There are 2 nested groupings, the coarsest first. Each group lies inside one group of the grouping before and may be the whole of it. The rows also spread widely along 5 directions, which tell nothing about the answers.
In the rows, zero is written as 128.
Some rows, each with its group in each grouping after it:
[ 68 148 185 169 143  70 149  91 184 169 137 177 152 139 133] : luvan pize
[120 175 119 102 149 193 128 115 108 120 107 148 108 128 172] : Fopek Tun
[ 99 127 122 140 132 143 140 116  96 114 125 138  92 104 151] : Fopek romo
[146 122  94 144  93 118 138 144 102  75 162 147 104  77 133] : Bizam kif
[ 84 133 109 110 137 130 160 140 111 135 160 117 137 120 148] : puf rul
[ 84 147 158 151 161 116 134  86 122 167 119 162 101 110 136] : Fopek Nuli
[119 125 130 131  97 116 155 141 143 132 159 162 129  80 148] : Bizam bezul
[ 87 120 151 141 149 115 117 109 169 121 120 163 102  91 118] : luvan dekas
[115 157 147 129 122  89 162 134 127 122 139 147 154 126 133] : puf susem
[150 202 138 154 116 108 151 102 127 129 154 160 148 131 161] : Bizam fil
[ 89 162 174 146 135 104 152 101 135 152 120 164 122 133 138] : Fopek vedu
[103 127 136 124 111 144 158 132 131 115 129 164 114 123 153] : Fopek Tun
[119 119 123 103 145 191 106 119 104 101  94 162  74  83 148] : Fopek Tun
[102 138 112 133 125 150 164 130 103 107 149 136 119 123 154] : Fopek Tun
[154 181 115 133  88 118 143 135 133 117 150 164 139 121 161] : Bizam kif
[115 108 137 148  96  97 157 134 160 139 154 176 127  86 140] : Bizam fil
[123 145 125 138 142 126 133 110 112 131 148 150 111  73 144] : Bizam bezul
[130 164 186 128 137  80 122 109 142 127  98 176 135 115 117] : puf susem
[ 90 149 149 171 150  97 168  91  89 125 137 145 109 121 124] : Fopek Tun
[ 92  66 105 103 105 130 146 171 123  98 148 130 105  77 130] : puf rul
[ 97 156 156 136 126 126 145 114 134 140 123 160 120 130 152] : Fopek vedu

New rows. What belongs after each?
[107 131 100 106 135 185 116 133 112 123 120 150  89  98 168] : Fopek Nuli
[ 64 161 162 163 168  94 176  85 119 182 143 156 146 159 144] : Fopek Tun
[111 157 151 152 152 104 142 100 124 164 148 162 127  95 141] : Bizam bezul
[ 94 157 151 122 113 134 152 130 141 143 128 164 128 139 165] : Fopek vedu
[ 94 160 160 109 126  99 153 129 148 153 135 158 151 138 147] : puf rul
[ 93 137 144 154 152 123 119  97 145 115 127 159 119 102 132] : luvan pize
[ 96 155 149 177 148  92 154  95  99 134 135 147 103 109 126] : Fopek Nuli
[146 175 162 114 107 106 130 127 126  91 115 152 119 113 134] : puf rul
[ 93 121 154  94 119 120 132 139 159 139 121 163 125 108 138] : puf rul
[141 153 100 133 163 128 131 116  56  66 136 107 106  93 129] : puf susem
[164 203 116 129 127 165 103 108 122  54 120 144 116 110 164] : luvan pize
[109 116 140 159 106  86 171 122 145 146 166 166 134  98 136] : Bizam fil
[158 187 148 130  90 117 145 128 147 113 140 172 136 104 158] : Bizam bezul
[ 92 146 142 133 143  86 165 128 118 141 146 135 154 129 131] : puf susem
[121 133 147 138 145 126 118  99 140 146 126 173 106  85 144] : Bizam fil
[ 66 126 141 127 135 136 173 127 143 169 138 161 136 137 155] : Fopek Tun
[ 66  85 138 119 155 134 133 117 170 205 142 177 131  93 150] : Bizam fil
[125 158 137 125 109  91 162 143 123 105 141 140 153 125 138] : puf susem
[112 114 121 122 110 142 145 140 160 145 151 168 133  97 160] : Bizam fil
[ 83 151 127 156 165 123 127  96 134 129 140 138 132 115 144] : luvan pize
[142 160 126 120 146 164 108 107 128 126 129 163 107  90 159] : Bizam fil
[101 125 171 150 147 115 136  95 122 126 104 178  84 100 120] : Fopek Tun
[118 132  87 129 153 145 118 114  91 129 146 142 101  85 144] : Bizam kif
[103 132 139 116 140 108 144 134 125 130 134 145 136 114 133] : puf susem
[ 80 154 143 167 182 114 151  81  84 141 138 131 103 119 130] : Fopek vedu
[ 71 116 128 119 167 165 143 114 120 159 123 154 111 123 156] : Fopek Tun
[ 97 131 149 136 135 109 143 113 148 175 148 172 138  94 140] : Bizam bezul
[ 80 125 151 151 114 103 165 116 128 149 135 154 120 124 148] : Fopek romo
[ 83 109 151  95 174 137 109 125 142 161 100 162 124  95 134] : puf susem
[140 178 122  95 120 143 134 146 125 100 122 142 146 126 161] : puf susem
[ 81 121 130 175 159 108 151  99  94 136 145 141  92  94 121] : Fopek Nuli
[107 151 156 149 127 118 144 111 120 119 120 159 100 114 138] : Fopek vedu
[ 59  88 156 166 167  99 145  96 121 167 129 163  86  89 108] : Fopek Nuli
[128 130 111 125 129 167  95 124 135  67 116 149  94  81 148] : luvan pize
[ 96 162 163 176 113  73 180 106 114 124 153 150 130 138 134] : Fopek vedu
[139 166 136 147 111 105 151 114 136 127 156 165 134 111 152] : Bizam fil
[117 149 130 129 144 152 138 109  92 103 116 153  93 112 143] : Fopek Tun
[101 141 145 100 117 113 150 151 161 150 127 166 162 133 156] : puf susem
[ 86 159 106 143 166 150 137 106 125 134 154 128 142 130 164] : luvan pize
[132 164 151 109 115 110 136 138 139 112 112 164 140 122 144] : puf susem
[120 159 157 138 157 116 116  96 129 156 126 173 111  82 135] : Bizam bezul
[127 172 157 124 109  88 151 129 133 111 129 152 136 129 140] : puf rul
[ 79 157 112 137 178 142 134 102 139 141 144 134 130 127 147] : luvan dekas
[106 110 143 128 156 131 119 104 148 166 126 179 106  81 138] : Bizam fil
[112 184 138 155 119 109 173 114 105 121 152 135 133 146 158] : Fopek vedu
[117 131 119 100 138 148 125 135 106  95 125 132 108  94 140] : puf rul
[146  96  64  96 112 182 107 153 102  79 145 143  79  55 152] : Bizam kif
[ 90 129 142 113 156 112 136 126 122 144 125 146 138 110 130] : puf susem
[114 157 138 138 168 131 124  93 114 158 136 156 114  84 146] : Bizam bezul
[ 52 116 159 107 147 126 122 125 220 186 120 184 137 127 148] : luvan dekas
[126 157 193 171  99  51 160 106 173 155 145 196 140 118 129] : Bizam fil
[110 113 129 107 111 114 152 158 134 118 133 145 144 111 141] : puf susem
[115 170 158  94 156 132 117 122 138 152 108 161 141 130 151] : puf susem
[ 84  76 143 133 121  87 153 143 124 108 140 144 103  77 103] : puf rul
[ 89 114 140 144 179 144 113  89  88 122 109 145  68  77 125] : Fopek vedu
[ 90 143 169 141 158 107 114  97 181 142 108 173 107 105 122] : luvan dekas
[ 74 119 120 133  92 115 173 150 186 136 169 155 168 140 163] : luvan pize
[121 188 154 132 151 122 129  95 132 169 136 169 140 108 155] : Bizam bezul
[ 97 138 149 145 134 127 133  96 112 128 112 156  93 105 139] : Fopek romo
[ 80 119 132 130 143 143 140 118 114 132 130 146 102 112 150] : Fopek vedu
